The groups are shells around one centre, one inside the other: the same stretched ball of 6 dimensions in 8 sizes.
Some rows, each with its group after it:
[ -5 -16  27 -14 -27  11  -4   5  15 -27   0   5 -19   5 -24 -10 -37  -9
  -1 -27   6  26   8  -2  20] | (7)
[-15  -3 -29   0   2  13  33  12 -28   2   7  -4  11  -5  21  -9  14   2
  -7   9  -7 -35 -16   5  -4] | (7)
[ -5 -22 -20   5 -26   5  17  12  -3 -18   8   2 -20  -2  21  16  11   0
 -30  -6   6 -11  19   0  12] | (4)
[ -6   4 -10   2 -15  18   4 -11  -8  -5  -7 -17   0   7   1  -8  10   7
  -9 -24  11  -6  14  11   4] | (4)
[ -3  18  16 -10  -2  20  28   1 -31 -14  -8 -10  17  14  -7 -35 -39  -2
  11  -2  -9  -7 -43   6   0] | (1)
[ -6 -29 -13 -14 -18   6   4  16   5 -12  11   0 -18  -6   8   6   6 -10
  -8   1  17  -8   9   1   8] | (4)
[  6  -4  -4  -2 -25  14   1 -10   0 -15  -9 -17 -11  13   6   1   1  -1
 -13 -19  18   5  11  11   7] | (2)
[  3 -36  24 -30 -28   5  -4  11  33 -25   0  12 -26   2 -14   2 -37 -28
   4 -15   9  37  -5  -4  17] | (1)
[-19  -8 -18 -17   9  16  21   8  -9  11   2   0  15  -8   1 -19   6  -8
  13  -1  -7 -17 -21   4  -5] | (3)
[  9 -24  20 -30 -23   8  -6   6  18 -22  -3  -4 -18   9 -10  -7 -32 -25
  10  -6  21  24 -14   3  11] | (4)
[ -6 -29   1 -37  -6  11  -5   6  26   2  -2   0  -6  -5 -11  -9  -7 -27
  22  -8  13  17 -13   5   2] | (3)
[  4   5 -11 -18  -3  20   5 -18  -1   9 -19 -25  13  12   4 -16   8 -10
  12 -13  13   2 -18  18  -9] | (6)
[ -4   8 -14  -6  -1  17  18   4 -35  -5   2 -22  10   7  11 -21   4   4
   3  10  15 -33 -18  12  -4] | (0)
[  4 -31  -7 -15 -30   7  -5  -4  33 -11  -7  -1 -23   2   6  17   6 -18
 -12 -24  14  25  18   5  10] | (1)
[ 10   9  -7 -13  -7  18   9  -8 -23  -5 -10 -31   8  17  11 -18  -1  -5
   7   5  23 -15 -24  17  -6] | (7)
[  3  -4 -27 -14  -4  16  19 -15   6  14 -19 -15  12   7  22   0  20 -16
   1 -10   0   3 -20  15 -11] | (1)
[  2 -15 -26  -3 -17  10  18  -4   6  -2  -8  -6  -5   3  26  13  18 -10
 -18 -11   2   0   1   8   0] | (3)
[  5 -23  -9 -19 -19   9   3   2  12  -9  -3  -8 -13   4  11   5   2 -18
  -3  -4  18   7  -3   7   3] | (3)
[-11 -33 -24  -5 -20   5  17  10  19  -6   4  13 -16 -10  18  20  15 -12
 -22 -14  -6   4  15  -2   9] | (6)
[-11 -10 -38   3  -6  11  27   7 -16   3   4  -5   2  -5  29   5  29   2
 -18   2  -1 -30   2   6  -2] | (6)
[  3  -8  35 -34  -9  14  10   6   7 -19  -9   2   1  11 -23 -29 -58 -26
  26  -7  -2  28 -45   1   6] | (7)
[-10  -4 -15 -27  14  17  23   5 -12  14  -4  -9  22  -1   4 -26   1 -16
  24   9  -2 -16 -43   9 -12] | (1)
[  3 -24 -16 -13 -22   8   3  -3  20  -5  -6  -5 -14   2  14  13  12 -16
 -10 -14  12  12   8   7   4] | (3)
[ -3  15  21 -13  -6  22  10  -6 -17 -13 -11 -14  12  15 -19 -35 -36  -2
  16 -15   2   5 -27   8   3] | (4)
[  8  -4  31 -27 -17  16  -6  -4   6 -20 -10 -12  -6  16 -22 -24 -42 -17
  19 -14  17  24 -21   7   8] | (5)
[ -4   5 -36 -16   9  22   9 -16  -8  25 -14 -29  22   4  15 -14  37  -6
  13  -5  14 -19 -15  21 -17] | (7)
[-32 -18 -10 -16   3  16   3  14   4   7  13   8   3 -17 -20 -19   6  -2
  14 -16  -1 -11   9  -1   6] | (1)
[-19 -20 -32  -5  -2   9  34  16  -5   5   7  12   4 -12  21   3  16  -7
 -12   1 -17 -19  -9  -1  -1] | (7)
[ -8  -9   6 -26  -3  17  -8   2   1  -2   0 -13   1   1 -19 -25 -10 -10
  23  -9  20  -1  -9   8   2] | (3)
[-10  -1   6   0 -12  12  38  15 -23 -22   2   9   3   4   5 -14 -32  -2
 -11  -2 -21  -7 -25  -4   9] | (0)
[-31 -23 -25  -7  -1  12  14  14   6   8  12  13   0 -20  -2  -4  20  -1
  -2 -16 -10 -14  15  -2   5] | (5)
[-10 -16 -34 -11  -6  14  -4  -1   2  11   3 -18  -3  -6  11   0  40  -2
  -1  -7  25 -21  18  13  -3] | (2)
[ -7 -10 -34 -20   4  18   2 -12  10  24 -10 -19  11  -3  11  -5  38 -12
  12 -11  14  -8  -3  17 -12] | (2)
[-15  -2 -23  13 -14  14  28   2 -15  -6   1   1   1  -2  16   2  12   9
 -25 -17 -13 -16  10   2   6] | (6)
[  8  -8 -13 -23  -5  13   5   0  -9  -1  -4 -24   1   8  13 -11   7 -14
  11  11  27 -13 -21  14  -7] | (0)
[ -3  -3 -32   7 -15  13  24  -9  -5   2 -10 -10   2   4  28  10  26   1
 -24 -15  -3 -10   6  10  -2] | (5)
[ -6 -17   5   5 -32   8  11   8   5 -29   4   8 -22   2   1   8 -16   0
 -26 -22  -1  10  21  -3  20] | (2)
[ -7 -22   1  -8 -27  11  -5  -3  25 -13  -3   3 -19   0  -8   7  -3  -7
 -11 -33   7  23  25   2  15] | (1)
[  4  -4   6  -2 -22  10  28   5 -10 -25  -6   1  -6  12  12  -2 -27  -8
 -16  -6  -7   6 -18   1   9] | (5)
[ -2  10 -25 -14  10  19  31  -6 -24  14 -13 -20  26   7  20 -20  11  -9
  11   8  -3 -22 -42  15 -16] | (0)
[-15 -36 -28 -13 -12   6   9  15  15   1  11   7 -14 -15  14  13  23 -12
  -9  -4   7  -8  14   1   5] | (3)
[-11 -10 -48 -10   7  14  21   2 -11  21   0 -14  13  -7  29  -1  44  -5
  -1   7   6 -33  -9  13 -13] | (4)
[  0  -3 -10 -20  -6  19 -12 -13   4   7  -9 -27   3   6  -6 -15  15  -7
  16 -15  29  -2   2  17  -4] | (7)
[-18 -16  -6 -22  -1  16   3   2  15   8  -2   2   4  -8 -14 -15   1 -12
  15 -20  -2   7  -3   4   1] | (6)
[-32 -23 -23  -2  -3   9  31  22  -1   1  13  23   1 -19   6  -1   8  -2
 -11 -10 -25 -15   3  -7   7] | (0)
[ 10 -12  24  -9 -34   9  10   0  10 -33 -10   2 -19  15  -4   0 -42 -14
 -13 -20   1  31  -7   0  17] | (4)
[  4  -6   1 -14 -18  15  -7  -7   1 -10  -6 -20  -8  10  -3  -9  -2  -6
   3 -13  26   3   4  12   5] | (5)
[ -3 -20  20 -20 -22  10  -3  11   9 -24   4   1 -18   3 -16 -11 -31 -13
   5 -11  14  14  -1   0  15] | (6)
[-10 -26 -10  -6 -24   9  -4   3  20 -10   3   2 -20  -5  -1  10  10  -5
 -13 -25  11   9  30   2  13] | (5)
[-33 -26 -40   1  -1   9  29  17   5  11  12  20   1 -23  15   8  32   0
 -16 -13 -22 -19  15  -4   3] | (0)
[ -8 -31 -15  -3 -25   5  18   9  21 -12   1  16 -18  -6  15  20   3 -12
 -24 -19 -10  14  13  -3  12] | (2)
[-11  -3  23 -20  -7  17   7   7  -4 -15  -1   0   2   4 -25 -30 -39  -9
  17 -13  -1   9 -20   1   9] | (6)
[ 11  -1  38 -27 -19  15   5  -3   3 -26 -14  -8  -4  20 -20 -25 -56 -20
  17 -11   8  30 -35   5   9] | (2)
[ -9 -11  20  -5 -26  12   4   7   3 -27   2   5 -16   4 -17  -9 -32  -1
  -8 -24   1  14   9  -3  19] | (2)
[ -7  -6   5  -1 -21  14  16  -6  10 -13 -11   5  -4   5  -4  -3 -17  -4
 -13 -33 -14  21   2   1  11] | (0)
[-19 -37 -33 -23  -2   9  -2  11  21  14  10   2  -8 -18   6   5  34 -15
   6  -5  14 -10  14   5  -1] | (5)

New rows. What belongs after each?
[ -4 -34  -9 -22 -19   7   4   3  33  -3  -4   8 -15  -5   5  11   2 -24
  -3 -17   2  23   3   2   7] | (5)
[  0  -9 -16 -14 -12  16  -8 -12   8   4  -8 -22  -3   5   2  -4  20  -6
   3 -18  25   0  11  15  -1] | (2)
[-10   6 -16   8 -11  16  14   3 -30 -11   5 -17   1   4   8 -11  10  14
 -14  -6  11 -30  10   8   4] | (1)
[-13 -26  -1 -32  -5  13 -16  10  14   0   9  -8  -9  -8 -19 -16   2 -14
  23  -6  28  -2   5   6   5] | (1)
[-17 -17   4 -19 -10  15 -10   5  12  -5   5  -2  -7  -6 -22 -16  -5  -5
  12 -20  14   4  13   3   9] | (2)
[ 10   7 -16 -28   6  21  10 -18  -6  17 -22 -31  22  14  11 -21  10 -19
  24   2  16  -3 -41  22 -18] | (0)
[  8   9  22 -19 -12  19   5  -8  -9 -16 -14 -19   5  19 -13 -27 -35 -10
  15 -11  12  12 -28  10   3] | (3)
[-16 -21 -50  -4  -2  11  17   1   7  19   1  -3   3 -13  27  12  50  -5
 -12  -9   0 -19  12   9  -6] | (5)
[  5  17 -26  -1   0  20  33 -14 -28   7 -18 -25  22  15  28 -13  13  -2
  -4   1  -1 -20 -32  17 -13] | (0)
[ 15  -2 -12 -17 -15  16  -3 -19   4   0 -18 -30  -1  16  13  -3  12 -13
   3 -10  28   5  -8  19  -6] | (1)
[  7   7  23 -16 -13  16  21  -3 -11 -20 -14  -7   6  18  -6 -24 -46 -14
   8  -8  -5  16 -40   5   4] | (5)
[-13 -21 -14 -15  -7   9  11  17  -4  -6  11   0  -7  -7   4  -5   3  -8
   1   4   9 -16  -2   2   4] | (3)
[ 13  -7  40 -19 -29  11  11   3   4 -37 -11   1 -13  20 -14 -15 -63 -19
   2 -13   1  34 -29   0  15] | (1)
[  8  -4 -16  -2 -22  14  -2 -12  -2  -8  -9 -25 -10  12  14   4  18   0
 -13 -14  27  -4  15  15   3] | (0)
[-10 -32  -8 -22 -10   5  11  23   6 -10  13   8 -13  -9   4  -1  -6 -18
   2   7   7  -6  -8  -2   7] | (1)
[-31  -1 -30   1   8  18  25   8 -19  13   8   1  16 -13   3 -17  22   9
   0 -10 -13 -32   1   3  -3] | (1)
[  5   3   4   5 -25  12  16   2 -21 -28  -2 -12 -10  14   9  -5 -17   4
 -19  -7  10  -7   0   5  11] | (7)
[ -3 -15  -6  -4 -22  10  21  -1  12 -11  -9   8  -8   3  11   8  -8 -11
 -17 -21 -13  17  -2   1   8] | (5)
[-24   2 -13  -5   7  18  30  11 -23   3   5   2  17  -6  -2 -24  -4   3
   5  -4 -16 -23 -19   2  -1] | (7)
[-22  -5  -6 -18   7  18  13   8  -8   7   3  -1  13  -7 -13 -27  -4  -5
  19  -8  -4 -12 -16   4  -1] | (6)
[  1  -1  28 -33  -4  18   7  -1   3 -10 -12  -6   9  11 -23 -34 -46 -22
  30  -9   1  22 -43   6   2] | (2)
[-18 -16 -54  -6   6  12  20   7 -11  21   7 -10   9 -13  28   3  52  -1
  -5   7   7 -39   4  10 -11] | (7)
[-15 -24 -19 -25   0  12  -6  10   6   8   9  -8  -4 -11  -3 -10  20 -10
  15  -1  22 -15   5   7  -1] | (5)
[  2   4   0 -27   2  21  -3 -11  -5   6 -12 -27  13  11  -9 -28  -4 -12
  27  -5  22  -2 -25  17  -8] | (6)
[-18   9 -46   1  12  20  23  -3 -32  21   1 -23  23  -4  21 -15  45  11
   0   3   5 -48  -5  15 -14] | (0)
[-17   1 -18   7  -6  14  37   7 -20  -5   0   5   9  -2  13  -7   0   5
 -16  -9 -21 -17 -10   1   3] | (2)
[  1   6 -11  -8  -3  15  27   4 -30  -7  -3 -16  11   9  16 -17  -6  -4
   1  11   5 -23 -31   9  -5] | (7)
[ -4 -30  17 -44  -6   9   0  16  21  -8   2   6  -7  -3 -18 -18 -33 -32
  29   2   9  20 -31   0   5] | (0)
[ -4   3 -18  -2  -9  18  16 -12  -3   4 -13 -13   8   6  10  -6  12  -1
  -6 -20  -1  -2  -3  11  -2] | (3)
[-17  -3  -6   6 -14  14  28   3  -5 -10  -3  10   2  -1   2  -5 -10   3
 -16 -24 -22   2   0  -2   9] | (7)
[-18 -33 -14 -26  -8  11  -7   3  36  10   1   7  -8 -14 -10   0  15 -19
  11 -24   6  15  13   3   4] | (7)
[ -8   5 -21   3  -9  18   8  -5 -19  -1  -1 -20   3   4   8 -10  19  10
  -8 -12  14 -23  11  12   0] | (5)
[-14  14 -31   6   2  22  19  -9 -28  10  -4 -21  18   2  12 -16  29  14
  -5 -11   3 -32   2  14  -7] | (7)
[ -3  -6  17 -28  -7  18  -2  -6  13  -4 -11  -7   4   7 -22 -24 -25 -17
  23 -20   7  21 -19   7   3] | (6)
[ 18   3   5 -20 -14  16   7 -13  -4  -9 -19 -25   3  21   8 -13 -16 -17
   8  -3  18  10 -30  16  -4] | (2)
[-22  -1 -24   4   1  15  34  11 -24   1   5   3  12  -7  12 -11   9   6
 -10  -4 -17 -27  -9   1   0] | (2)
[-13 -25 -26   0 -21   9   7   3  16  -3   3   4 -15  -8  12  16  25  -3
 -22 -22   3   0  29   2   9] | (3)
[ -4 -16 -17 -19  -6  13  14  -5  16   9 -11  -3   4   0   9  -1  10 -18
   4 -13  -2  10 -13   8  -4] | (3)
[-19 -21 -24 -11  -5  11   1  14  -4   2  15  -5  -6 -12   2  -5  23   0
   1  -1  17 -25  16   4   3] | (2)
[-24 -12 -18  10 -15  12  17   9  -5  -8   9   8  -7 -10   3   2  11  10
 -22 -23 -10 -13  26  -2  12] | (2)
[  3  -8  -2 -14 -20  16 -11 -15  17  -4 -13 -18  -9   9  -5  -3   5  -8
   1 -27  22  16  12  13   4] | (0)
[-10  -4 -10 -30  10  19   4  -1  -3  14  -5 -16  16  -1  -8 -28   4 -14
  30  -1  12  -9 -26  12  -9] | (3)
[ -7 -18 -11   1 -20   6  28  16  -8 -19   6   9 -11  -1  18   7  -8  -5
 -22  -1  -8  -8  -3  -3  10] | (2)
[  5   4  17 -15 -14  16   3   3 -19 -23  -1 -19  -3  15 -10 -24 -30  -4
   9  -1  21  -4 -18   8   7] | (1)
[-25 -33 -27  -4  -9   4  29  27   2  -4  17  23  -9 -20  15  10  12  -7
 -17  -1 -16 -17   6  -8   8] | (0)
[ -6 -14  20 -31  -6  13  -1  12   1 -13   4  -3  -3   2 -22 -27 -34 -17
  24  -1  13   6 -23   2   7] | (5)
[-10  -6 -25  14 -20  12  23   0  -9 -10   0  -1  -6   0  20  10  17   8
 -31 -18  -6 -13  18   3   8] | (6)
[ -1 -16 -10 -42   6  17  -8  -8  20  20 -12 -18  10   0  -7 -19  10 -27
  35  -5  21   8 -25  16 -12] | (1)
[-10 -27 -38  -5 -12   7  20   8   9   5   3   4  -8 -10  27  17  32 -10
 -18  -5  -1 -11   9   4   0] | (6)
[-16 -44 -17 -30  -9   7  -8  13  34   6   9   9 -16 -17  -5   6  17 -22
   9 -11  14   8  14   1   6] | (4)
[ -6  11   8 -31  12  24   0  -6 -15   8  -8 -25  22   8 -21 -45 -15 -10
  40  -2  17  -8 -37  15  -9] | (0)
[-29 -41 -16 -11 -14   6  -2  23  20  -5  21  18 -21 -23  -8   6  14  -5
  -7 -16   5  -6  34  -7  15] | (1)
[ 10  -3  24 -24 -17  15  14  -7  11 -16 -20  -3   1  17  -8 -16 -43 -23
  10 -17  -5  34 -36   5   4] | (7)
[ -3   1  22 -16 -10  15  22   3  -6 -17  -9   3   6  10 -12 -24 -44 -13
   9 -12 -13  15 -34   1   6] | (5)
[ -4  -9 -29   9 -18   9  29   6 -15 -10   1  -4  -6   2  31  12  17   2
 -29  -3  -2 -19   5   4   4] | (2)
[  8  -4 -17 -21  -4  16   4  -8  -6   5 -10 -28   6  10  14 -10  13 -13
  11   4  25 -10 -19  18  -9] | (2)
